The same things were measured in two ways. Each way mixes the same 8 hidden numbers, adds some noise and spreads widely along 4 directions of its own, which tell nothing about the thing.
Some things both ways: the first way, then the second way.
[ 1.84 -0.16  2.06  2.33  1.75 -0.07  0.83 -3.04 -0.42 -0.29 -2.88 -1.56
 -0.25  1.32 -2.39  0.33 -0.40 -0.61  0.15 -5.16 -1.26 -0.56]
[ 1.89  0.20  2.05  0.85 -4.23  1.03  4.54  2.87  0.16 -4.28 -0.04  2.28
 -0.48 -0.13]

[-2.18 -0.11 -2.25 -1.67 -1.42  1.23 -0.15  2.72  1.09 -2.75 -0.99  2.17
 -1.00  1.33  1.32  0.28 -2.65  0.10  0.44  2.06  0.52 -0.63]
[-2.21 -4.51 -0.08 -1.43 -0.29  3.23  2.14 -1.42 -0.62  0.12 -2.34  0.81
 -0.07 -1.04]

[ 0.93  2.07  1.93  0.57 -1.82  1.39  1.96 -0.25 -0.44  4.63  3.25 -1.85
  3.10 -1.86 -4.83 -1.21  2.34  1.40 -5.98  1.16  0.38  2.29]
[ 3.05  1.87  1.27 -1.04 -0.12  5.85 -1.09 -2.17 -0.18 -1.89 -3.81 -4.28
  0.91  0.36]

[-0.06 -1.89 -0.75 -0.35 -1.99  4.18 -2.68  3.76  0.08 -2.04 -0.02  1.34
  0.54 -0.90 -2.76 -0.82 -1.96 -0.83 -1.18  0.91  1.56  1.37]
[ 1.18 -0.66 -3.45 -0.36 -1.10 -3.00  4.28  1.24 -5.72  0.18  3.30  7.23
 -2.47 -0.89]

[ 0.71 -0.66 -1.47 -0.55  0.13 -0.11 -3.28  1.08 -1.97  1.83  3.14 -5.70
  2.89  1.35 -5.48 -3.50 -0.88  0.06  2.00 -2.27  0.01 -1.39]
[-0.61 -2.01 -2.11 -3.20 -2.45  3.49  0.90  1.48  1.04 -2.82  1.87 -2.06
 -5.01 -2.17]

[-0.08  0.98  3.28 -0.13 -0.98 -0.21  1.53 -3.00  0.10  2.80 -0.98  1.08
  0.73 -1.22 -0.99 -0.57  2.20  1.02 -2.80  0.60  1.74 -0.02]
[ 0.83  0.90 -4.15  1.17  2.98  2.15 -0.14 -0.07  4.44 -1.51  1.24  0.77
 -0.49  1.65]

[-0.25 -1.80  1.52  2.57 -0.65  0.31 -1.08 -0.47 -0.52 -1.38 -2.00  1.02
  1.61 -0.05 -1.37 -2.44 -1.22 -0.85  1.63 -0.88 -0.21  0.21]
[ 2.33  1.15 -2.25 -1.30  2.67 -1.16 -0.76  1.55  1.08 -1.96  0.63  0.52
 -0.24  1.37]

[ 0.11  0.51 -0.77  0.17 -2.61  1.21 -1.93 -1.42  0.69  1.17 -2.53 -1.06
  1.08 -1.49 -1.33  1.05  0.35 -1.03 -1.86  0.93 -0.86  1.00]
[ 0.98  1.38  1.64 -3.27 -1.29  2.76 -0.26 -4.75  1.52  0.22 -0.20 -0.51
 -2.25 -0.60]

[-0.52 -0.13  0.45  1.87  1.22  0.59  0.28 -1.04 -1.96  2.22  0.70 -0.39
 -0.36 -0.78 -3.32 -2.26  1.02  0.87 -0.04 -1.83 -1.80  0.84]
[ 2.81  2.08 -0.47  1.33  2.11  0.25  1.18  1.77 -0.66 -3.04 -1.07  1.19
 -0.38 -1.16]

[-1.07  1.33  1.33 -1.32  2.46  0.68  1.52 -1.00 -0.15  2.29 -0.01 -1.73
 -2.45 -0.76 -3.83 -1.11  0.00  0.78  0.19 -2.32 -1.35  1.94]
[ 1.41  6.16  0.76 -0.93 -0.11  0.38 -0.98  2.66  0.17 -3.10 -2.24 -2.26
  0.07  0.28]

[-1.77  0.72  3.21  3.44  2.07 -0.31  0.58 -1.21  0.76  2.37 -1.43 -0.14
  1.37  2.80 -0.50 -2.10 -1.13  1.44  2.26 -0.61 -2.64  3.35]
[-3.26  5.59 -1.10 -6.10 -0.84  0.06  0.97  3.04 -6.09 -0.92 -0.39  0.19
 -1.92  1.85]

[-1.01 -1.68  3.21  3.47 -0.80 -0.13 -0.23 -0.79 -0.01 -2.81 -2.94  2.87
  3.91  4.83  1.75 -0.81 -2.48  1.30 -0.60  0.05 -0.38  0.76]
[ 0.64 -0.88 -0.72 -0.61 -0.93 -1.40  0.88  1.31 -2.50 -1.07 -1.30  1.61
  1.19  0.65]

[ 0.89 -0.41  3.28  2.84  0.49 -0.26  1.06 -3.40 -1.46  0.16 -1.28 -0.18
  2.29  1.65 -2.99 -0.74  0.46  1.30 -3.05 -2.87 -1.57  0.69]
[ 3.34  1.33 -3.11 -0.14 -1.82 -4.78  1.23  3.49 -2.20 -2.20  2.45  2.08
 -1.91  0.34]

[-2.64  1.25  0.95  0.61  1.09 -1.00  2.51 -0.47  1.01 -1.47 -2.18  0.71
  0.12  4.50  1.83  0.16 -2.74  1.55  0.81 -0.21 -1.64  0.45]
[ 0.54 -1.22  2.48  0.30 -0.24  0.98  3.23  0.76 -0.04 -1.76 -4.11  0.12
  1.50 -1.19]

[-0.38  0.57  0.95 -0.62 -0.01 -0.11  0.81 -3.41 -1.19  0.42 -0.96  2.68
 -1.39  1.21  0.13  1.32  1.88  2.51 -3.21 -1.14 -0.94 -1.46]
[-0.94 -1.12 -1.12  0.36 -0.50 -0.33 -0.99  0.99  0.72 -1.37 -0.75 -1.07
 -1.15 -1.13]

[ 3.01 -2.08 -1.00 -2.89 -3.30  1.51 -5.15  1.49  0.04 -0.93  0.84 -1.11
  3.01  0.28 -3.46 -0.89 -0.24 -0.98 -0.58 -0.38  3.29 -2.80]
[ 0.81 -2.96 -1.05  0.28 -0.32  6.64  0.68 -1.55  2.77 -3.32 -0.11 -1.59
 -3.32 -1.80]

[ 1.69 -2.53  0.69 -0.48 -1.28  0.01 -4.78  1.28  1.92 -2.10 -1.72  3.57
  2.14  3.63  1.57 -1.11 -1.83  0.48  3.25  0.33  1.95 -2.48]
[-1.09 -0.11 -1.15 -2.98  4.45  4.66 -0.54  1.63  2.14 -3.87 -1.25 -1.33
 -1.25 -0.47]

[ 1.69 -1.79 -1.16  2.90 -5.24  1.66 -4.30  2.94 -0.78  0.80  1.81 -2.10
  7.35 -1.82 -4.26 -3.53 -0.40 -2.28 -1.11  2.89  1.28  0.59]
[ 0.53 -0.39 -2.47 -6.12 -0.31 -0.32 -1.32 -3.09 -2.46  1.27  1.77 -0.53
 -3.97  0.12]

[-0.35 -0.06  0.74  1.68 -0.54  0.31 -0.20 -2.90 -1.35  1.99 -1.84 -1.05
  0.17 -2.60 -2.50 -1.59  1.25 -1.07 -0.05 -0.95 -0.52  0.45]
[-0.86 -1.48 -1.70 -0.06 -1.20  4.13  1.94 -2.24  0.89 -1.05  0.75  1.44
 -1.86  1.09]

[-2.97 -0.40  2.33  4.58  0.78  0.13 -0.80 -2.39 -2.45  0.22 -1.02  0.10
  3.37  5.39  0.27 -0.84 -1.58  2.95 -1.34 -0.80 -3.68  2.49]
[-0.75 -3.99  0.54 -1.16 -4.44  6.32  1.98 -1.60 -4.51 -0.35 -1.59  0.45
 -0.17 -1.08]

[ 0.14 -0.10  0.69  2.99  0.46 -1.43 -0.72 -2.18  0.69 -0.21 -3.91 -0.98
  1.04  3.11  2.03 -0.66 -1.55 -1.06  3.96 -2.01 -1.13 -1.35]
[ 3.19  2.86  4.49  1.87  2.01 -1.92  3.43  1.47  5.66 -3.40 -2.39  3.55
  1.71 -2.43]

[-3.37 -1.06  1.19  1.12  3.72 -0.98  1.29 -1.52 -1.60 -3.05 -2.36  1.20
 -2.29  3.45  0.13 -2.24 -2.67  1.50  3.68 -3.59 -2.04 -0.61]
[ 0.92 -1.83 -1.32  3.36  0.82 -0.76  2.27  4.35  0.16 -3.56 -1.75  1.84
  1.25 -0.38]

Other things, the second way, with their names:
J961: [-3.22  1.14  0.38 -0.30 -2.03  0.63  3.92  0.60 -2.76 -0.83 -0.61  2.56
 -3.04 -2.08]
J472: [-0.49 -1.97  2.84 -0.56 -2.39 -0.50  0.32  0.48 -0.15 -0.61 -4.60 -1.89
  2.79 -0.48]
J841: [ 0.45 -0.64 -2.08 -2.33 -0.58  2.62 -1.66  0.87  0.18 -2.64  0.79 -2.73
 -3.19 -0.53]
J480: [ 0.04 -0.50  1.61 -2.49  1.59  1.20 -0.03  0.90  3.62 -2.22 -2.45 -1.89
 -0.74 -2.18]
J97: [-1.59  1.92 -1.58 -0.07  0.40  2.65 -0.69  2.08 -0.82 -3.20 -1.22 -2.72
 -2.08  0.28]
J799: [-0.23  0.18 -1.51 -0.71 -0.28 -1.75 -0.01  2.55  0.46 -1.80  0.62  1.27
  0.27  1.09]
J562: [-0.30  1.83 -0.65 -1.09 -1.76  0.65  0.65  1.54  2.29 -2.35  1.44 -0.42
 -3.27 -1.62]
J828: [-0.90 -1.43 -0.70  4.75 -0.63  2.66  0.41 -1.44  4.19 -0.77 -0.04  2.77
  0.53 -1.80]
J445: [ 1.26 -1.82 -2.58 -4.82  1.72  2.43 -4.61 -0.13  5.50 -0.85  1.48 -1.23
  1.18  1.02]
J221: [ 4.16  2.35 -1.83  4.53  1.93  0.95  2.67  1.29  0.52 -3.34  0.81  4.60
  1.06  0.21]
J7: [ 0.08  1.32 -3.85 -0.74  5.82  1.37 -0.70  1.12  2.46 -2.43  0.07  0.64
 -1.12  1.48]
J118: [-5.17  0.18  0.66  0.32 -3.83 -3.75  1.84  1.31 -0.95  0.50 -1.50  1.34
 -0.13  0.23]
J616: [-2.52 -3.33 -2.99 -0.71 -1.20 -2.11  0.68  1.28 -0.99 -0.50  1.73  2.92
 -1.07  0.94]
J898: [-2.77  2.39 -2.33 -3.18  2.04 -2.79 -1.57  2.56  0.02 -0.42  0.58 -0.90
 -3.23 -2.47]
J442: [-1.20  1.14  2.89  0.84 -0.33 -4.00 -0.90 -1.83  2.33  0.43 -3.00 -0.44
 -0.31 -2.46]
J954: [-0.99  3.70 -0.16 -2.45  1.31  5.03 -0.29  2.97  0.86 -4.35 -2.18 -3.34
 -1.35 -0.35]
J417: [-1.58 -1.70 -2.55 -0.26  2.89  3.45  0.85  1.60  3.17 -1.52 -1.23  1.08
  2.27  2.43]
J869: [-0.24  0.37  3.08 -1.94 -1.63  0.41  2.08 -0.24  0.98 -1.44 -1.25  1.45
 -1.06 -3.27]
J92: [-0.14 -5.76 -1.29  1.52  1.66  2.04  2.07 -3.60 -0.89  1.11 -1.31  3.33
 -0.21 -1.22]
J248: [ 0.63  6.55  3.54  1.83  2.64  0.08  0.05  1.08  2.62 -2.19 -4.43  0.20
  2.55 -1.52]
J292: [ 2.04  0.44  2.85  0.43 -0.50  1.55  4.77  1.48  2.22 -2.99 -3.57  1.13
  1.19 -1.12]
J539: [-2.94 -0.98 -2.47 -1.78  0.10  0.10 -3.00 -1.25  0.78  0.78  0.40 -1.24
 -1.70 -0.38]
J226: [-0.08  0.28 -0.79 -7.84 -0.70 -2.24 -0.88  3.35  1.66 -2.18  0.28 -2.57
 -1.03  2.24]
J921: [ 0.01  5.72  1.82 -3.30 -0.76 -1.86  0.19 -1.33 -0.68 -0.14 -0.62  0.94
 -0.93  0.39]
J897: [-1.08 -0.45  2.32  0.94 -1.83  0.36 -1.98 -1.96  3.89 -0.27 -4.25 -2.51
  3.62  2.32]
J764: [ 3.11 -1.43 -2.25 -0.21 -0.19  4.32 -1.76 -2.26  7.88 -1.28  2.30 -0.40
  0.00  1.06]
J546: [ 0.51 -1.56 -0.15 -2.67 -2.76  2.87 -3.32 -1.69  3.25 -1.32 -0.57 -4.94
 -1.16  0.41]
J635: [-2.83  0.36 -0.96 -5.11 -3.91  0.97 -0.01 -1.43 -1.09  1.07  2.66  1.08
 -3.49 -0.75]
J531: [ 1.16 -2.89 -1.22 -2.78 -0.04  0.17 -1.54 -0.56  3.51 -0.24  0.38  0.54
  0.84  0.75]
J84: [ 1.10 -2.91 -2.78  0.30  1.08  1.39 -1.06 -0.25 -1.07 -0.37 -0.63  0.97
  2.00  1.80]
J784: [ 1.55  1.48 -2.18 -2.73  0.94 -3.93 -1.73  5.83 -0.42 -3.63 -0.46 -1.94
  0.81  2.41]
J610: [-0.99 -1.57  0.40 -3.52 -4.15 -1.52  2.53  1.49 -4.08 -1.28 -0.12  1.00
 -2.30 -0.71]
J727: [ 1.31 -0.72 -3.95 -0.85  4.94  0.50  0.98  2.29  1.63 -2.57 -0.47  0.42
 -0.54  1.30]
J316: [-0.65 -3.55 -3.46  2.14 -0.56  1.06  0.76  2.86 -0.10 -2.90  1.16  0.45
 -2.24 -1.71]
J916: [-0.15  1.29 -0.40 -2.79  1.15  1.52 -0.26 -0.64 -0.45 -0.92 -0.10  1.51
 -0.74 -0.19]
J161: [ 3.61 -4.33 -2.67  2.23 -0.69  4.84  2.70  0.80 -0.23 -2.30  2.31  4.37
 -0.38 -2.37]
J624: [ 0.09  1.96  1.46  1.89 -1.39  1.63  2.26  0.29  3.10 -1.45 -0.71  3.49
  1.76 -0.09]
J533: [-0.03 -0.98  0.18 -2.34  1.46  4.12 -1.22 -0.82  3.33 -2.48 -0.28 -0.60
 -1.50 -1.42]
J879: [ 1.23 -3.09 -2.30  0.94  0.79 -0.66  2.06  2.25  0.31 -1.44  0.51  3.86
  1.12  0.33]
J373: [-2.44  1.64  0.27 -2.22 -0.73  0.04 -0.05  1.19 -4.14 -0.56 -3.25 -2.40
 -0.66 -0.24]
J422: [-3.20 -1.29 -1.37 -1.81 -4.12 -0.24 -1.43 -2.52  1.56  0.72  2.46 -0.24
 -3.83 -0.32]
J976: [-0.63  5.33  1.60  2.86 -2.55 -1.86  2.70  1.12 -3.58 -0.41 -2.55  2.36
  1.72  0.66]
J945: [ 0.60  0.16  0.05 -1.50 -3.04 -2.43  0.66  2.71 -3.65 -1.87 -0.97  0.16
  0.30  1.02]
J48: [-2.36 -1.49 -4.46 -2.43  0.11  4.47 -0.41  1.28 -1.11 -1.49  0.69 -2.11
 -2.29  2.02]
J907: [-3.54  0.67  0.86 -0.78 -4.50 -0.88 -0.66  2.06 -0.71 -1.04 -0.83 -1.06
 -0.76 -0.64]
J977: [-3.70 -1.75 -1.60 -3.97 -0.30 -3.27 -1.39  3.54  2.63 -1.27 -0.14 -1.52
 -0.71  0.76]
J32: [-3.62 -0.70 -1.05  2.45 -0.88 -2.95  1.20  0.07 -2.47  0.69 -3.23 -0.76
 -0.48  0.37]
J970: [ 0.92 -6.38 -1.39  2.28 -4.74 -0.77  3.36  1.22 -5.58 -1.12 -0.80  2.15
  0.13  0.00]
J607: [-1.18  4.12 -0.28 -0.27  1.89 -3.55 -2.23  2.70  3.91 -2.27 -3.69 -4.69
  1.43  3.15]
J453: [-2.28  1.94  3.17 -3.91 -4.88 -1.96  0.03  3.13 -5.87 -2.49 -3.56 -3.93
 -1.71 -1.06]
J586: [-1.31 -1.46 -0.21 -3.19 -1.26  0.84  0.28 -0.58 -2.51 -0.80 -0.85 -1.01
 -2.45 -0.68]
J62: [-0.98  2.03  0.85  1.64 -1.21  2.38  0.33 -0.64 -3.54 -1.11 -3.60 -1.22
  0.01 -1.02]
J73: [-3.75  1.21 -1.18 -0.19 -5.99 -6.41 -3.41  5.18 -0.26 -1.43 -0.19 -3.82
 -0.04  1.15]
J723: [ 0.82  1.12 -1.75 -1.88  1.45  1.65 -3.42  1.66  2.07 -1.71 -2.46 -3.69
  3.80  3.82]

Some of these things the first way, each followed by its name:
[-0.26  0.13 -1.18 -2.54  1.23  0.79 -1.61 -0.34 -1.03  1.08  0.06 -3.68
 -2.07 -0.86 -4.03 -1.15 -0.42 -0.43  1.86 -2.62 -0.09 -0.64] | J562
[-2.37 -2.07  1.17  0.04 -0.84  2.26 -0.10  1.12 -0.23 -4.16 -2.72  4.88
 -0.54  1.21  0.73 -0.42 -2.60  0.77 -1.36  1.30  0.89  1.05] | J84
[-2.79  1.11  2.70 -1.58  1.24  1.49  2.62 -1.68  1.11 -0.03 -3.17  1.48
 -2.76  0.47  0.05  1.17 -1.14  1.34 -1.67 -0.10 -0.09  2.66] | J976
[ 0.89 -1.79  1.02  1.15 -2.56  1.43 -3.51  0.84  0.87 -0.86 -1.68  2.07
  3.24  1.95  0.64 -0.59 -1.37 -0.33  0.09  1.41  1.30 -0.05] | J916
[ 1.47  0.22 -0.12  2.71 -2.86  1.08 -1.87  1.56 -0.06  3.62  1.24 -4.11
  4.41 -3.09 -3.85 -3.26  0.29 -2.48  0.57  1.29  1.37  1.12] | J921
[-1.08  0.13 -4.20 -2.03  0.24  0.58 -1.13  3.82 -0.02 -0.52  1.55 -3.13
 -1.17 -0.53 -2.65 -2.68 -2.20 -1.50  4.24 -0.53  0.40 -1.63] | J480
[-2.37  1.32  2.85 -1.25  1.12 -0.32  0.47 -2.37  1.93  0.71 -3.07  2.74
 -0.73  4.81  3.67  1.78 -1.06  2.88  0.41  0.58 -0.41  0.82] | J248
[ 1.96 -0.66 -0.58 -0.61 -2.45  1.18 -3.40  2.40  0.35  1.74  2.29 -1.61
  3.61  0.84 -1.77 -1.57 -0.18 -0.34  0.38  1.11  3.12 -1.57] | J961
[-0.17 -2.55 -1.13 -3.54 -0.09  1.88 -3.55  2.18 -1.54 -3.03  0.72  0.97
 -0.43  1.63 -2.52 -1.37 -1.71  0.85  0.93 -1.63  2.37 -2.34] | J316
[ 1.54  1.15 -1.83  4.51  0.58  0.65  2.07 -1.75 -2.82  2.75  1.41 -2.25
 -0.41 -3.08 -4.61 -1.53  2.80 -0.69 -1.87 -3.19 -3.44 -0.08] | J610
[-2.25 -1.13 -1.46 -0.92  1.67  0.69 -1.66  0.83 -2.06 -1.33 -0.23 -2.81
 -1.34  1.06 -2.60 -2.43 -2.65 -0.28  3.58 -2.56  0.08 -0.48] | J907
[ 1.92  1.03  1.86  2.11 -3.86  0.00  2.96 -2.15 -1.09  2.20  0.16  0.51
  3.41 -3.40 -0.77 -0.67  2.94 -1.11 -4.66  1.05  3.38 -2.27] | J897
[ 2.23 -0.88 -2.19 -0.40 -1.94  1.92 -2.59  0.29 -0.80  1.53  0.69  0.68
 -0.53 -2.54 -2.30 -0.17  2.22 -0.95 -0.55 -0.62  0.74 -1.98] | J533
[ 2.43  0.75 -1.97 -0.14 -3.00  1.63 -0.36 -2.62 -2.47  3.88  0.90 -1.66
 -0.52 -6.65 -4.61  0.56  5.03 -1.45 -4.75 -1.01  0.86 -2.09] | J422
[-1.14 -1.10  2.08 -1.27 -2.20  0.92 -2.85 -2.21 -0.84 -0.05 -1.36  1.53
  2.19  2.76  1.57  0.34  0.05  1.65 -1.34  1.00  2.82 -1.73] | J828
[ 3.13 -0.86  2.26  1.60  0.07  0.17  1.75 -0.15  0.13 -1.09 -0.38  2.37
  1.11 -0.30 -2.57 -1.46  0.57 -0.11 -1.62 -2.69  1.15 -1.85] | J784
[-1.05 -1.60  0.20  3.74 -0.22 -0.77 -2.29 -1.48 -1.57 -0.78 -1.75 -0.21
  2.95  2.62 -0.50 -2.19 -1.43  0.02  2.10 -1.04 -2.75  0.11] | J586
[-1.05 -0.89  1.63  2.01  0.24  2.20 -1.18 -0.61 -2.89  0.87  1.44 -0.19
  2.00  2.48 -2.54 -0.70 -0.03  2.61 -2.93 -1.18 -1.02  1.84] | J161
[ 1.49 -0.87 -1.02 -1.27 -0.64  2.94  0.53  2.66 -0.05 -2.80 -0.25  1.23
 -1.45 -2.38 -3.93 -0.24 -1.00 -1.62 -2.19 -1.74  1.43 -0.45] | J945
[-0.31  0.07 -0.89 -0.83 -0.86  2.72  0.75  0.29 -0.36 -0.38 -1.33  2.98
 -2.65 -2.21 -0.69  1.19  0.73 -0.25 -2.68  0.41  0.35  0.11] | J445
[-1.94  0.89 -1.03 -3.48  0.56  2.86  0.79  1.13 -0.66  1.35  1.79  0.58
 -3.69 -1.98 -3.56 -0.12  0.69  1.37 -2.88  0.54 -0.23  1.63] | J62
[-0.42  2.68 -1.43  0.27  1.05  0.45  1.84 -3.25 -0.01  2.15 -2.03  0.64
 -3.54  0.82  0.70  3.23  1.90  1.42 -2.41 -1.62 -3.45  0.01] | J869
[-0.64  2.33  1.97  3.01 -0.11 -1.10  5.23 -3.63 -0.49  0.43 -1.06  2.56
  0.73  2.76  2.18  1.95  1.23  2.51 -5.01 -0.74 -1.72 -0.47] | J472
[-2.66  1.25  1.82  2.00  0.22 -2.36  3.43 -4.17 -2.15  2.16  0.08  1.17
  0.97  0.80  0.49 -1.87  1.70  2.28 -1.95  0.50 -1.38 -0.61] | J32
[-3.90 -0.63  0.37  2.71  3.13  0.23  2.26 -1.84 -2.00 -2.12 -2.59  1.79
 -3.02  1.39  0.11 -1.61 -1.86  0.75  2.14 -2.24 -3.41  1.32] | J879
[-0.39  1.05  1.33 -2.42  2.81  0.11 -0.10 -0.64  0.89  1.64 -0.29  0.30
 -2.58  2.17 -1.30 -0.26 -0.25  1.90  1.49 -1.92 -0.89  0.39] | J954
[ 1.28 -1.01 -1.78 -3.01 -0.40  1.91 -2.05  1.21 -0.74 -0.40  0.94 -0.88
 -1.52 -2.52 -5.18 -0.82  0.45 -0.72 -1.03 -1.66  0.94 -1.30] | J841
